All groups share one centre, and each spreads out both ways along 15 directions, with some noise.
(in the rows, 128 means zero)
Known rows, each followed by its group:
[102 145  93  66  94 103 140 111  59 133 138 112 132 188 122 121  77 123
 127 128 140]
H
[153 137 129 103 102 116 144 182 186  74 167 205 119 122 124 164 128 105
 148 159 153]
M
[180 119 127  99 121 132 147 127 162 133 127  81 107 154  95 166 126 158
  99 105 140]
Q
[130 113 128 115  65  94 109  86 166 185 115 143 171 128 113 160  75 196
 139 164  92]
K
[ 65 163 162 119  97 108  73 103 126 120 126  68  95  80 109 146 110 110
 123 105 119]
Q
[137 139  99 103  51  82 171 127 146 170 158 127 138 220 142 134 106 105
 131 139  84]
H
[136 174 114 151  79 181 137 147 106 127  87 157 171 178  77 130 140  88
 124 171 158]
H
[140 136 152 191  58 126 146 156 184 167 142 142 120  92 151  96 129 111
 151 132  80]
H
[109 128 157 159 150 147  85 119 142 141 121 172 136  81 154 125 166 120
 123 144 126]
K
[111  72 116 143 135  99 196 140 155 125 132 140 148 160 150 113 200 106
  91 131 111]
M
[ 60 112 166 143 145  91  65 113 142 160 143 130 144 148 115  95 129  95
 120 162 113]
Q
[102 118 115 128 160  74 141 105 123 112 124  82 166 113 127  76  95 106
 110 118 106]
Q
[153 128 170 135 103  96 154  93 150 176 158 118 100 145 169 144 161 134
  31 133  70]
H
[145  60 125 173  92 119 158 168 148 126 153 144 162 140 124 112 191 113
  80 124 101]
M
[ 92  87 104 102 163  84 136 115 149 131 119 123 205 184 107 145 177 139
 133 141 134]
H
[106 115 128 170  85 110 155 179 160  87 126 126  99  91 128 130 151 160
 146 119  92]
K
[100  90 117 122 157 129 107  99 135 141 121 172 175 138 104 100  88 113
 120 149 113]
K
[144  88 126 118  91 122 119 124 123 165 173 124 142 158 118 133 105 137
 137 105  96]
H
[124 101 155  68 105 106 106 128 170 138 201 154 121 142 137 114  98  93
  97  97  98]
M
[171 103  95  90 125 142 124 148 157  68 124 148 153 120 157 135  89 137
 180  97 140]
K
[135 142 118 152 152 127 154  94  50  81 132 108 185 151 108 134  91 147
  84 137  62]
H
[117 124 107 142 133 110 124 105 123 143 120  43 186 159  63 143 134 120
 134  97 107]
H
[139 109 158 137 161 146  67 142 121 121 191 187  70 130 154 180 157 123
 119 135 122]
K
[106 132 136 146 123 124 157 110 165 134  76 144 134 151 212  82 159  85
 105 153 114]
H
[109 125 107 105 172  87 139 128  93  81 105 137 172 126 129  86 103 161
 115 166 152]
H
[161 229 151 148 163 127  97 126 113 123 128 107 107 114  90 150 109 149
 124 151 128]
M
[162  93 176 144 132 157  74 146 137 156 191 170  76 130 168 124 117 122
 136 120 115]
K
[146 140 118 144 150 127  98 107  97 141 105  92 142 164 134 109 137 128
  80 127 118]
Q
[ 87 114 133 101  62  61 151 134  97  84 145 131 204 164 156 132 152 151
 106 164 106]
M
[118 134 130 142  70  88 201 134 127  92 117 109 102 128 139 133 137  94
  65 163 129]
M
[164 109 144 146 121 156 149  93  89 161 116  86 165 139 192 106 138 145
 132 108 121]
M
[143  94 154 121 124 174  86 166 169  88 131 162 123  95 108 124 115 167
 139 109 131]
Q
[131 118 126 150 122 130 126 133 154 157  90 127 149 135 117 138 139 134
 184 167 178]
H
[154 141 107 142 153 142 142  98  77  72  94 108 121 133 141 170  63 140
 160 152 138]
Q
[ 97 101 164 137 109 171 115 121 147 105 143 157  95  85 122 173 126 115
 145 115 110]
Q
[182 169  97 148 121 129 108 109 123 108 127  89 100 105 121 214  97 129
 159 108 116]
Q
[ 66  90 144 138 143 129 116 109 126 139 125 154 177  93  89 115 150 141
 108 130 100]
Q
[ 58 119 155 107  80  98 173 183 193 128 111 126  88 113  92  68 148 134
 104 136 146]
Q
[144  87 164 103  92 145 128 143 178 136 151 129 105 164 144 164 127 119
 167 130 154]
H
[123 101 102  97 106 102 148 124 155 160 127 125 123 138 138  75  65 126
 140 111 112]
K
[172 121 162  91  79 129 175 135 208 166 181 125 118 140 138 147 142 111
 119  90 110]
M
[141  87 109 121 125 153 153 153 171 127 111 170 131 154 131  91 127 147
 127 116 111]
Q
[104  88 165  97  85 158 134 100  79 159 159 160  51 101 121 177 114 149
  87 132 145]
M
[123 156 156 137 142 143 115 128  64 103 118  85 111 173 175 115 138 179
 125 120  97]
M
[177 107 164 187 165 131  86 117 104 145 180 145 178 139 113 162 158 125
 104 162 109]
Q
[106 113 129 102 140 109 122  98 160 122  72  92 175 136 157 100 107 149
 152 133 141]
K
[109 111 107 141 150 142 156 127 156 152  99 188 128 108  96  99  99 114
 144 163 137]
M
[154 119 138 119 134  77 156 147 173 123 194 140  80  61 154 113  99  86
 128 117 132]
Q
[152  90 145 102  97 121 100 174 123 133 175  93 129 112  68 104  87 143
 150 107 176]
H
[101 150  98 158  90 110  85 138 178 142 109 161 144 126 100 124 120 159
 130 127  43]
K
[159 211 163  82 100 115 158 111 152 151 194 111  79 115 140 153 127  96
  79  91  97]
M
[174 108 118  69 108 106  93  89 154 107 147  98 181 176  97 189  83 140
  90 113 107]
K
[133 157 171 145  97 101 117 132 112 140 195 121 106 126 119 159 144 130
  89 130  80]
M
[120 109 109 144  96 110 129 173 153 116 160 160  79 123 122 138 122 155
 145 112  82]
K
[123 187 183 110  98 154  71 131 112  82 148 122 145 161 127 155 107 133
 143 140 109]
Q
[135 115 176 156 112 133 105 123 140 144 117  99 141 155 149 119 113 168
 148 151 105]
K
[103 110 124 100 103 123 125  88  86 110 133  98 190 141 142 147 115 160
 129  90  76]
M
[150  87 119 166 142 121 155  85  65 142 109 113 150 137 155 163 119 137
 137 172 153]
Q
[ 91 122 157 159  63 118 162 125 161 187 142 132 117  94 175 141 184 113
 176 121 110]
H
[138 155 135 176  91 156 171 104 127 150  97 121 134 142 178 146 166  97
 128 138 102]
H
[110 107 114 129  47 111 142 154 126  68 122 120 164 134  95 128 119 143
  83 122  84]
M
[191 161 109 163 119 159 129 118 127 166  90  85 100 153 136 167 137 185
 144 111 107]
K
[ 98 100 132  82 148  53 135 111 138 127 153  84 137 150 124 104 119 144
  78 113 105]
H
[137 137 124 170 124 123 156 106 128 144 110  71 128 161  89 140 135 139
  72 112  58]
K
[107 144 141 143 156 152 173 115 156 148  94 127  96 131  61 160 126 171
 146 147 118]
M
[179 109 144 113 162 179  93  99 134 127 132 138 192 185 117 116  77  97
 119 132 128]
K
[196 184 107 154  81 164 114  90 126 156  74  80 149 138  93 201 130 173
 104 123 109]
K
[144 117 100  52 187 122 155 114 136 122 136 182 169 166 110 123 127 157
  98 125 136]
Q

New rows, each followed by its group:
[108 144 118 154 129 173  88  99  96 123  71 128 129 148  97 169 114 160
 142 146 112]
Q
[135 164 103 134 136 113  81  94 125 163 116 135 161  88  58 181 101 152
 151 145 132]
M
[172  70 170 150 107 150 219 104  90 181 179 172 179 138 149 150 171 149
  88 155 112]
Q
[158  71 142  92 132 112  92  95 165 169 152 103 148 140 123 121  95 135
  88 101 116]
K
[166  55 175 157 170 103 161 134 176  99 156 118 154 128 133 141 123 160
 134 159 118]
H
[115  86 110 108 125 133 196  96 143 114 105 102 133 131 120 149  93 138
 142 104 112]
Q
[ 93  92 148 119  92 136 120 144 100 139 157 122 153 119  89 130 113 136
 181 130 152]
H
[130 134 126 117 159 132 120 109 130 158 132  90  77 187 153  87 102  88
  97  94 101]
K
[155 103 121 156 126 153 179 113 142 155 138 150  90  89 132 130 101 127
 110 107  86]
Q
[161 117 128 209  96 132 170 126  99 146 132 148 139 159 160 181 147 110
 169 188 122]
Q
[134  97 114 190 166 147 137 141 132 117 117 126  69 127  94 187 183 135
 112 131 125]
M
[121 144 119 168 140  80 142  94  70 165 113 115 104 159 141 169 123 108
 141 216 173]
Q
[116 200 121 143  95 110 120 117  65 147 122 149 135 142 144 178 171 130
 132 187 152]
Q
[ 48 169 116 195 107 151 108 125  69 118  55 132 122 127 118 124 183 119
 111 165 119]
Q
[158 187 106 114 101  87 141 153 179 162 142 128 114 130  98 102 106 147
 116 121 101]
Q
[112 107 116  90 122 154 115 150 192 105 127 184 180 128  97 112 120 164
 155  94  83]
Q
[160 128 135 174  64 143 167 182  57 134 178 131 101 113 102 102 108 124
 132 132 131]
K
[ 70 150 109 159 116  98  61 134 115 135 101 188 166  59 131 128 166 169
 156 164 122]
K
[121 143 117  65 138 107  96 163 148  65 143 139 121 120  84 138 124 161
 101 107 143]
H
[117  61  95 116 122 173 148 135 144 185 104 197 129 122 125  90 145 140
 131 113 148]
M
[148 142 129  81 126  84  89 176 142  79 130 136 121 120  78 101  75 180
 103 164 174]
H
[115 151 148  89 188 161 149 110 134 151 121 140  73 129  85 162 151 165
 108 121 149]
M
[151 135 165 129 162 188 101 105  80  97 164 151 149 105 142 132  68 145
 168 110  94]
M
[111  61  93 203 100 144 141 120  95 179  69 138 173 133 126  91 144 161
 137 148 109]
M
[109 176 127 154 185  69 101 135 137 147 104 120 127 154  90 117 155 140
 111 198 152]
M
[ 92  73  88  77 151  50 157 109 137 175 158 151 157 130 101 106 111 147
 113 127 121]
K
[167 130 141 128 118  96 184 156 150 121 159 108 150 160  74 137 155 116
  75 153 144]
H
[115  74 155 142 154  96 106 159 117 108 134 122 177 180 122  73 170 148
  69 165 137]
M
[ 84 188 149 101 133  82 151 132 151 116 143 145 148 152  92 110 112 144
 118 162  90]
M
[101 127 141 155 122 145 104 120 101  90  98 153 151 102 162  86  72 152
 153 151  92]
H
[150 101  98 126 154 102 180 124 122  86 130 112 147 110 157 122 110 113
 133 118 137]
Q
[ 90 114 129 105 200 103 133 145 129 142 159 170 132 135 142  86 176  99
 130 134 155]
K
[123 127 183 199 138 171 160 118 133 150 102 153 110  92 126 122 129  99
 134 185 147]
H
[ 89  99 136 146 158 122 155  98 111 191 142 206 147  95 132  92 124 122
 130 174 126]
K
[ 86 183  85 111 103  91 118 114 118 119 122 137 130 123 109 170 121 145
 139 128  86]
M
[124 153 123 101  94 140 124 132 120 101 107 158 139 118 133 147  77 171
 191 149 134]
Q
[ 98 114 150 136  86 133  92 110 162  98  98 160 137 108 124 170  96 144
 134 170 111]
K
[162 132 142 177 127 144 186  90  80 163 125 124 155 184 121 149 115 142
 109 172  93]
Q
[152 221 154  93 160 112  89 126 128  93 146 105  86 114  86 149  92 120
  82 138 146]
M
[127  99  69 116  82 102 140 126 207 149  82 144 175 117  68 139  98 121
 149 145 145]
M
[121 209  93 144 104 113  81 138 124 152  82 120  94 108  90 123 111 168
 119 139 120]
Q
[146 159 127 140  82 138 169 150 183 135 108 141 118 205 102 117  95  63
 135 177 134]
H
[108 154 150 171 133 124 118 156  93 168 160 180  77 137 137 100 165 139
 100 163 104]
M
[123  87 139 127  98  84 168 157 149 113 150  61 173 169 104  81  76 104
 179 133 137]
H
[133 106 129  98 179 117  75 121 131  77 126 105 177 154 149  73  79 121
 120 105 115]
Q
[106 108 136 136 128  88 107 105  94 116 137 124 186 130 127 145 123 167
 123 156 101]
K
[151 142 131 122 127 127  69 118 102 173 141 141 124 127 143 157 133 158
 152 146 161]
M
[ 82 121 137 166 101 154 141  75 111 199 119 116 136 138 149 134 152  87
 136 111  81]
H
[113 151 123 111 107  94 164 108 199 176 120 142 181  97 126  96 153 123
 105 120  96]
K
[136 176 124 158  83 131 171 113  74 108 116 130 213 182 164 106  90 136
 168 160  66]
Q
[154  90 134  99 137 144 166 122 156 129 144 176  88 115 187 140  95 126
 169 128 142]
K
[ 87 119 111 139 138  93 173 124 128 109  92  92 141 143  93 143 144 126
 127 156 151]
Q
[109  81 129 154 153  79 170  61 105 154 117  84 191 172 195 108 126 135
 120 136  68]
H
[137 126 188 159 112 134 119 123 153 102 119 126 146 120 145 201 175 182
 141 168 123]
K
[110 147 145  74 135 124 102 171 173  72 139 152 147 139  85 146 158 146
 129 126 150]
Q
